All groups share one centre, and each spreads out both ways along 11 directions, with some noise.
Some rows, each with its group after it:
[ -3.0  26.4   5.1 -16.5 -10.9  16.8  22.5   4.1 -16.9   2.0  15.5  -4.1
   7.9  -2.9  21.0 -23.2] : Q773
[ 27.0 -15.0   6.5  25.9 -22.3  12.0   2.8 -23.0  -8.6  20.2 -19.1  12.9
 -12.7  -9.3 -27.0   6.9] : Q345
[-19.3   6.2  11.3 -21.1  14.7 -12.0  -4.8  21.6  11.1 -26.4  16.8  -8.8
   2.1 -29.7 -33.1   8.7] : Q471
[ -4.7   7.7   9.9 -13.8  20.0   5.4  -6.2   7.1  13.8   3.9   2.1   3.2
   3.6 -11.9 -22.6  21.8] : Q773
[ -9.2   6.0  -3.3  -4.6  17.1  10.5 -15.3  10.5  -2.4 -25.9 -18.1 -14.0
  19.7  -7.9 -17.1  -4.7] : Q345
[  8.3  29.0 -14.7   8.8  -2.7   0.3  -0.7 -17.2 -30.0  -8.8  13.2  -2.0
 -13.9   3.8 -29.3   5.8] : Q773
[ -9.1  16.2   9.9  16.6  -8.0  13.6  14.1  12.5  -5.4  30.8  -8.2 -18.3
 -11.3 -21.5  -5.1 -16.6] : Q758
[  5.7  20.3   4.2   6.3 -33.2   1.2  -6.7   4.1  31.8 -12.8 -19.3   1.6
  -6.9 -26.8  -7.3  -1.0] : Q758
[ -7.4 -10.0   5.9   4.1 -23.1 -35.1 -15.3   8.1   5.5 -26.5  -0.3   5.2
  -6.4 -16.9  10.3 -10.3] : Q773
[ 16.8  26.4   6.7   2.3 -11.6   9.4 -26.4  26.8  18.3  22.3   8.0  -4.1
 -20.6 -30.0  10.1 -21.4] : Q758
[  1.2  11.0   4.4  -8.9  17.4  -9.3 -27.1   8.6  -1.8   0.1 -30.9  -6.7
  11.6 -16.8   1.1 -19.5] : Q758
[-13.9  24.5   5.5  -6.5  -6.1  26.6 -20.2  22.0   7.4 -23.5  -4.0   0.2
   6.4 -22.4  17.7 -10.8] : Q345
[ 15.7   8.8   5.4   6.4   4.9 -15.7 -17.1  19.9 -13.6  13.3   5.1  10.5
  -8.8  12.9   0.3  28.0] : Q471
[ -4.6   8.2 -12.4 -14.7  12.3   5.4 -19.1  32.0   9.1  15.3  19.7   4.0
   8.9 -18.6  25.1 -24.8] : Q758
[ -2.8 -18.5 -25.4  16.6 -22.0 -17.9  -5.8 -11.9  -3.8  11.1  23.7  17.3
 -20.0   3.8  32.6 -20.4] : Q471
[ 10.4 -14.4  21.7  -0.8   9.2   3.9  -3.0   3.0 -20.3   3.3  -0.3   1.7
  -0.3 -10.8 -28.7  10.4] : Q471
[  7.5  31.9  12.7  -4.5 -17.1  22.9   4.7   4.3  30.0  11.1 -25.7  -5.3
  15.0 -28.2 -15.1  -6.3] : Q471
[ -3.7 -20.2  -2.4  25.2  -3.6 -31.7  -2.6 -23.5 -33.8  27.9  -7.2   9.8
 -18.2  17.1  24.8  -7.6] : Q758
[ 10.2 -19.1   3.6   4.5  -6.2 -13.4  14.5  20.7   8.9  13.4 -11.7   8.5
  -4.2   2.8   4.1  16.4] : Q345
[-12.4  40.6  -9.0   2.1  21.7  10.1 -14.7  10.6 -33.0  23.3  -9.9  -3.4
   0.4 -10.7   3.3 -13.2] : Q773
[-34.1 -23.2  -6.7  -5.0  18.2  17.0   1.0  10.2   4.1 -10.9   6.9  21.8
  16.2 -23.8 -31.4  31.1] : Q345
[-8.2  9.4  0.7 -7.4 -9.6 27.5 23.9  7.9 10.6 -0.3 37.5  1.1 -6.0 -2.1
 -3.2 14.3] : Q773
[-27.3  -9.8 -22.8  26.2 -24.4  11.5  16.6   9.6 -19.2 -14.0   1.2  14.3
  -9.8   2.7  20.4   5.0] : Q471
[ 41.2 -22.4  14.7   4.5   4.9 -10.1 -15.2 -18.3 -12.8  -9.1 -26.3  -1.2
  -5.7  12.3 -17.1   4.8] : Q471
[  6.0 -14.0  48.7 -11.4  10.7  -4.2 -17.7  13.3 -15.6  -1.5  -1.2   6.5
 -14.7  -6.9  16.8  10.7] : Q773
[-14.0 -14.7  12.5   9.9 -32.6 -23.9  35.5   1.4 -21.0 -36.3  -6.4 -28.2
   3.5  -6.1 -12.6 -24.8] : Q773
[  4.8   6.9   0.1 -16.5  -2.1  27.0   7.0  35.2  33.2 -25.7   4.8  -8.4
  15.5 -18.3 -23.7  11.1] : Q758
[-14.8   2.6   5.5   7.4  -2.2   6.9  36.4  22.5  -5.9  -0.6  18.3 -21.9
  -2.9  -1.1 -31.1  16.5] : Q773
[-19.8  12.6  -2.4   7.1  19.9  18.0  -9.3 -19.3 -12.3   1.4  13.5 -20.4
   5.1  15.2  -4.3  -3.5] : Q345
[  1.0  -6.3 -13.5  12.3  -9.9 -16.1 -17.0 -35.1  -1.0 -39.7  -1.9  -3.7
 -10.4  15.0 -12.4   1.6] : Q773
[ -5.6  18.8 -17.6   0.9  26.3 -30.8  -0.4  15.3  -8.4  31.3  11.8  -5.2
   7.8  24.0  -2.0  14.5] : Q345
[ -4.1  13.4  30.7 -26.2  17.7   2.2  -3.7  24.5  14.1 -42.8 -14.0 -26.4
   4.9  11.0   4.9  14.4] : Q345
[ 22.3  29.9   5.3  -7.4  -8.5  -8.1  16.1 -29.3 -25.2 -26.4  -8.6 -20.7
 -13.5  29.6  10.9 -15.5] : Q345
[ -7.5  -4.2   0.2  -3.0   3.8  13.5  24.0  15.7  19.7  26.5   1.0 -16.7
  14.4   6.8  15.5 -12.7] : Q471
[  1.3  -5.5  -2.5 -13.4  15.0  19.7 -16.4 -28.1  12.4  -1.8  19.6  -2.4
   9.1   6.4   7.6 -18.0] : Q758
[ -3.3  35.9  -1.2   2.1  17.3   1.8 -21.4 -10.7  -1.3   8.3 -16.3 -18.4
  10.9  10.0   5.7 -13.6] : Q758
[ 13.1 -19.6   1.9 -20.0  16.4  33.5  14.9  53.5  11.6  -8.6  20.6  -9.6
   6.9  -2.6   2.4   1.2] : Q758
[ -1.2  35.3  -1.2  -5.0 -12.4 -19.6   9.7   8.8 -31.2  -2.0  12.0   4.4
 -23.3  -0.1  16.8  -4.2] : Q345
[-15.2  -6.3 -25.8   7.7  19.1 -10.2  -2.7  15.9   7.8  17.7   2.0  -4.5
  21.3   0.8 -15.9  -0.9] : Q345
[ 21.7 -21.7 -26.6  10.7  -2.7 -25.3  11.2 -15.6   4.7  17.4  17.3  20.4
  -5.2  28.9 -12.8  26.9] : Q345
[  8.1  22.9 -12.7  18.5 -21.1 -17.2 -17.7   2.4   2.0  -4.2  23.7  10.0
 -20.0  18.6   9.3  23.1] : Q758
[-16.0  -2.8 -21.4   7.5   5.0   5.9   4.6 -14.0 -23.7 -14.3  -4.7   4.3
  23.2  10.9 -15.3   6.7] : Q758
[-10.6  17.0 -11.3   1.0   3.6 -14.6  -1.4  -6.4  12.4  -0.3  -8.5 -15.4
  -0.8  10.8  15.6 -14.1] : Q471
[ -3.7 -11.9  -0.2   6.2  -9.2  -6.1  -8.0  25.0   9.7 -25.9 -20.5   3.1
   1.3 -28.6 -27.9   7.9] : Q773
[ -4.8  -7.7  14.6  19.4 -10.2 -18.8  -0.2 -35.3 -14.6   9.0  -6.2  -1.6
 -28.5  10.8  11.8  -2.8] : Q758
[ -6.4  -7.1 -14.6  -6.8 -17.0  -6.4   5.3  35.7  39.7 -41.0  11.3  12.2
   3.5   1.1  -0.7  34.8] : Q471
[  1.4 -29.1   0.4   2.6 -30.0 -10.7   9.1  -1.1  32.6 -10.3   7.5   7.4
   0.6  -0.9  17.5  -3.4] : Q773
[ -2.5 -21.8  -1.0  -6.1   6.8  -1.3  15.0  22.0  12.5  16.0  16.7  -5.4
   9.2   2.8   8.4  -3.8] : Q471
[-18.1  13.1 -11.2  -6.9 -19.3   7.2  -7.1  37.3  10.5 -13.8   0.1  20.3
  11.8 -45.3  -2.3  -5.3] : Q471
[ -0.4   9.0 -10.4  12.0  -0.3  23.2   1.3 -10.8  -6.9   8.4  29.6  -3.1
  -0.8   3.8 -20.7   5.6] : Q758
[  1.7  -4.8 -30.0  22.7   9.2 -24.4   1.7   2.1   5.9  41.9   5.4 -20.6
  12.7  19.5  -3.9 -18.7] : Q345
[-36.2  19.1 -16.6  17.2 -12.7  12.9  12.8  17.1 -11.9   2.1 -14.4   9.5
  10.1  -9.0  13.7   8.3] : Q471
[  5.5  12.3 -16.0  11.0  -9.4   5.5   2.2 -11.1 -14.6  22.2  -4.0   6.4
  -4.2  -2.4   4.4 -14.3] : Q773
[ -3.3  14.9 -13.4 -14.3  13.5  17.1  12.4  15.0  15.9   3.6 -17.9 -10.1
  26.3   4.4  -0.2  -4.3] : Q773
[-24.2  21.5  -5.2  -3.4  24.0 -20.4 -26.0  29.1 -39.7  -3.9  -2.5  13.0
   7.6  -9.5   0.3  12.4] : Q471
[  6.9 -12.9 -19.6  23.5   0.7   3.3 -18.9 -17.5 -17.0  -5.4   8.3  -2.0
  -8.7  27.8  14.0  -4.6] : Q345

New rows, each followed by its group:
[  8.3  -0.8  -4.3 -10.5 -15.0  17.0  17.6  -3.3  -4.2 -15.4 -20.3  16.7
   0.5  14.5  39.2  -2.8] : Q345
[-16.4  22.0   4.9   9.2  -1.6  -0.9 -27.5  12.5 -27.5 -32.9  21.8 -19.6
 -25.1  -4.5  15.0 -17.9] : Q345
[ -4.5  22.1  20.7 -15.6  28.3  11.1 -29.2   6.5 -23.3  -7.3   3.1 -22.7
 -18.0  -1.2  33.9 -31.9] : Q758
[ 13.1  -1.5  17.3  13.4  -2.2  -6.6  -4.9   7.0 -24.1  -2.3   7.5  -7.1
 -35.4   4.6  -2.8  10.5] : Q758
[-18.7  -9.0  22.0  -7.5  -2.3   8.1  20.7   3.2   8.3 -16.7  25.8  -6.7
 -16.4 -11.2 -11.2  13.4] : Q758
[-17.9  -6.4  -7.6   4.7   3.7 -34.4   8.9   4.5   3.4  12.3  -6.2   3.0
   6.6  18.5  20.0   9.4] : Q758
[ 19.3 -17.2  26.3  -0.7 -15.8  15.9   2.5  19.0   9.5 -24.4 -27.4  -3.9
 -15.8  14.1  40.2   2.6] : Q345
[  9.7 -26.4 -17.4  11.6  -9.4  -5.4  25.2  15.2 -14.4 -25.6 -28.6   0.3
   7.2  53.2  35.8  14.3] : Q758
[-17.0  10.1   1.4 -12.5   7.3  -0.4  14.6  25.8  22.6   0.1 -11.3 -14.8
  15.6   0.6  16.4  -3.4] : Q758
[ 13.0  -4.5  38.3 -14.5  14.5   0.1  -9.5   8.9 -12.1  12.1   2.8   3.0
  -8.9   8.0  21.4  10.9] : Q773
[  1.8 -34.7   0.4  -1.7  -9.5   8.8   6.5  -3.0  -6.5  -1.7   2.9  10.7
   4.0 -25.0  -6.8 -19.4] : Q471
[ -4.0  12.0  -1.0  19.2 -21.8  24.0   8.4 -13.3 -28.6 -37.5   9.9  -3.5
 -21.0  14.0  -4.8  13.8] : Q758
[ 29.4   7.2 -25.2  16.4 -20.0 -14.7  -2.5 -35.2   3.1   1.1   7.4  -9.0
   0.5   5.3 -35.5 -18.1] : Q345
[ -7.7   8.8  -9.3  21.7 -18.0   7.6  19.3 -25.2   9.4  49.8 -19.4   6.1
   6.5   2.1  13.1  -9.0] : Q471
[  3.7  -0.5   2.1  -2.0 -10.8  -0.4   9.7  23.2  26.1   1.6 -27.0  -4.3
  10.3 -27.0 -17.4  -5.4] : Q471
[-12.2 -24.1 -20.5  20.7 -14.9   6.2  35.5   7.7 -29.4 -19.1  -4.8   9.4
   9.3  16.1 -16.1  23.2] : Q758
[ 10.9 -19.4 -22.4  30.6  -0.3 -24.7  -9.1  -2.2 -12.9  11.4   5.5 -17.3
  -9.6  23.1  -2.1 -17.1] : Q345
[ 27.8  -0.8  31.0  16.4  -4.9   9.2  -8.3 -26.1  -6.7  -4.5 -10.5 -19.5
 -37.5  15.6  -6.0   2.9] : Q758
[ 17.9  -2.2  12.5  -0.4 -16.0  21.9   5.5 -24.2  10.7 -15.8 -25.0 -18.8
  -6.2 -20.6 -19.0 -31.4] : Q471
[-29.5   1.1  -7.6  -2.4  11.9 -10.5  -2.8 -15.3  -8.6  15.0   8.5   4.0
  14.4  -8.4   1.1 -12.0] : Q758
[-19.7  16.6  -3.6   8.1  -0.6   6.7  -7.4   7.7 -33.4   7.8   9.9  22.3
 -10.3 -25.7  -8.7   8.5] : Q345
[ 15.8  -2.7  22.0 -31.5  26.0  11.3   3.6  41.4  24.2   6.4  10.4 -20.7
  24.3  -0.1  -5.0   0.4] : Q471
[ -0.6   2.3 -14.4   1.9 -21.6   2.1   6.0 -20.3  -1.0 -19.6 -10.8  -0.6
   8.4  -3.7   9.0 -26.6] : Q773
[-11.5 -15.5   5.2   3.4 -16.6  -1.5  14.3 -13.7   3.2 -20.9  -9.1   2.5
  -6.7   1.0   6.5   1.5] : Q758
[-17.0  -8.2  14.5 -15.2  13.7  -1.0   7.5  35.4   6.7 -31.6 -19.8 -19.8
   9.4  -4.6   5.7   0.8] : Q345
[ 16.4   4.7   4.7  14.9 -17.3  17.1  -1.7  10.6 -13.3 -60.6 -57.1 -26.3
 -14.5  -3.1 -15.5 -11.1] : Q471
[ -4.9   9.4  11.1   5.9 -16.7  21.0  24.6   8.7   8.2 -20.2  -1.0 -15.5
 -11.0  -0.6 -10.5  14.5] : Q758
[ -1.6 -17.1   5.0  27.9 -12.8 -15.6  15.9   2.7 -16.8  23.8  -0.6  -7.9
 -21.4 -16.1 -21.9  -6.8] : Q345
[  6.3  -4.0   3.9  -8.5  -1.8 -13.7   5.4  -3.2   6.6 -49.6  -6.6 -14.1
   7.3   3.7 -38.8  15.4] : Q773
[-17.5  29.5  10.6   2.6  28.3   2.9  -6.7  -3.3 -30.3  14.8 -32.6 -31.5
   8.5   1.8   2.8 -23.6] : Q758
[-15.6 -22.7 -17.5 -13.8  16.8 -13.8   7.3  23.2  -0.7  -4.2  -8.1   8.3
  30.2   8.0  12.6   0.2] : Q758
[ -1.8  17.4  26.6 -21.7   3.6  20.0   7.4  50.3  28.7 -14.8   1.5 -24.0
 -10.7 -28.4  -3.8  -1.2] : Q758
[  3.2 -19.0  -5.8  -5.9 -20.3  17.1   2.5  10.2   9.1  -9.7  -9.2  12.9
  10.3 -32.4   1.4 -22.6] : Q471
[ 16.9  -6.9   7.4  -0.6 -19.4  -3.6 -21.9   7.2   0.0 -23.7  17.7  14.5
 -34.2 -10.8  19.1  -0.7] : Q758
[ 14.9 -18.7  10.8   7.0  -6.4   7.1   0.3   7.1 -10.4  -9.6  -6.8   3.3
  -3.8  -4.0 -14.5   7.9] : Q471
[-13.3  42.3 -34.0   7.8  -0.1   5.4 -12.5 -12.2  -7.5 -12.5  18.4   2.4
  -6.7  -7.3 -21.7   0.2] : Q773
[ -4.2  11.3  -7.4  30.3 -26.0 -27.9  -9.8 -25.1 -18.5   3.3 -35.7  10.2
 -11.4   7.6  19.8  -7.4] : Q758
[ -0.4   3.7  -5.5  13.5 -11.2  -0.9  -5.5  18.2  -5.8   3.2 -17.8  -8.7
   2.7 -22.3  -4.8 -24.0] : Q345
[  5.6 -16.4 -20.9  18.4 -25.4   6.8   3.5   7.9   1.0  -2.2 -33.3   4.7
   6.9  -4.9  23.3 -26.9] : Q773
[ 17.5  18.7 -29.6  -6.5  -7.3 -28.9  -4.3   5.8   0.3  -4.3  12.9  19.5
   4.3   3.2 -14.2  11.2] : Q345
[  2.1 -17.2  11.7  13.9 -27.0  44.9  15.1  -9.7 -18.9 -30.4  12.8  -2.1
 -20.4 -12.7 -10.4  -5.7] : Q471
[ 11.8  24.0  -7.9  -8.1 -14.5 -16.5   9.8  -0.5  -9.5 -13.7  -3.3   1.9
  -3.8  -8.3 -12.4  -7.0] : Q345
[ -0.6  -7.6   2.4  18.3  -3.7  -9.2  20.2  -6.2  -5.0  10.2   0.3  -8.6
 -10.0  28.4   3.0  17.9] : Q758
[ -7.3 -15.9  -8.6  16.7 -16.0  -7.6   6.3  18.6  -6.5  -3.7 -19.2  19.5
   1.1 -15.8 -15.9  19.5] : Q471
[-24.8  10.1  -0.7  -6.2  11.3  13.0  24.1  -1.6  -1.0 -10.0 -14.9 -28.4
  23.0   4.2  -5.5 -16.6] : Q773
[  9.2  14.2  34.6  -5.4  10.1  -2.9 -11.4   3.1  18.9  11.4  -5.8 -24.8
 -23.1 -10.4  -1.4  -6.1] : Q758
[ -5.0   5.9   7.6  -9.5  34.9  -5.8 -31.2   0.2 -31.8   8.8   9.2  -6.8
  -4.2  -5.5   5.1 -19.0] : Q758
[ 33.2  25.2  -4.6 -10.5   2.9 -14.0   8.6 -12.3  -0.7 -11.0 -33.4 -26.5
  14.2  32.3   1.8 -17.5] : Q345
[ -8.8 -11.3   1.5  -3.8  11.3  -2.4 -12.9  24.0  13.3 -25.8  -6.6  -2.9
  13.2 -24.5 -40.6  16.2] : Q345
[-18.6   2.9  -9.7   0.1  39.7  -9.2  -9.1  19.9 -22.9  27.3   2.5  19.0
   8.1  10.0 -12.6  41.3] : Q345
[  5.1   7.3 -21.2  -6.8  23.5  17.5 -11.5  27.7 -26.8  -9.4  -8.3  -9.6
  20.0  22.4  24.7 -15.9] : Q758
[ 18.5  20.0  -8.7  19.2 -14.2  -0.3 -13.4  -5.1  -3.4  15.2 -14.7 -16.5
   2.5  -5.0  -6.6 -28.2] : Q345
[-19.2  11.1  -0.2  10.7 -26.6 -14.4  15.2   8.6 -18.0  -0.4  16.6  -6.7
  -7.4 -19.6   3.0 -21.6] : Q773
[  8.5  23.8   2.7   1.5 -10.3  27.6 -16.3  -4.8  -0.4 -19.8  18.9  -7.3
 -18.0   4.5   9.1  -5.8] : Q758
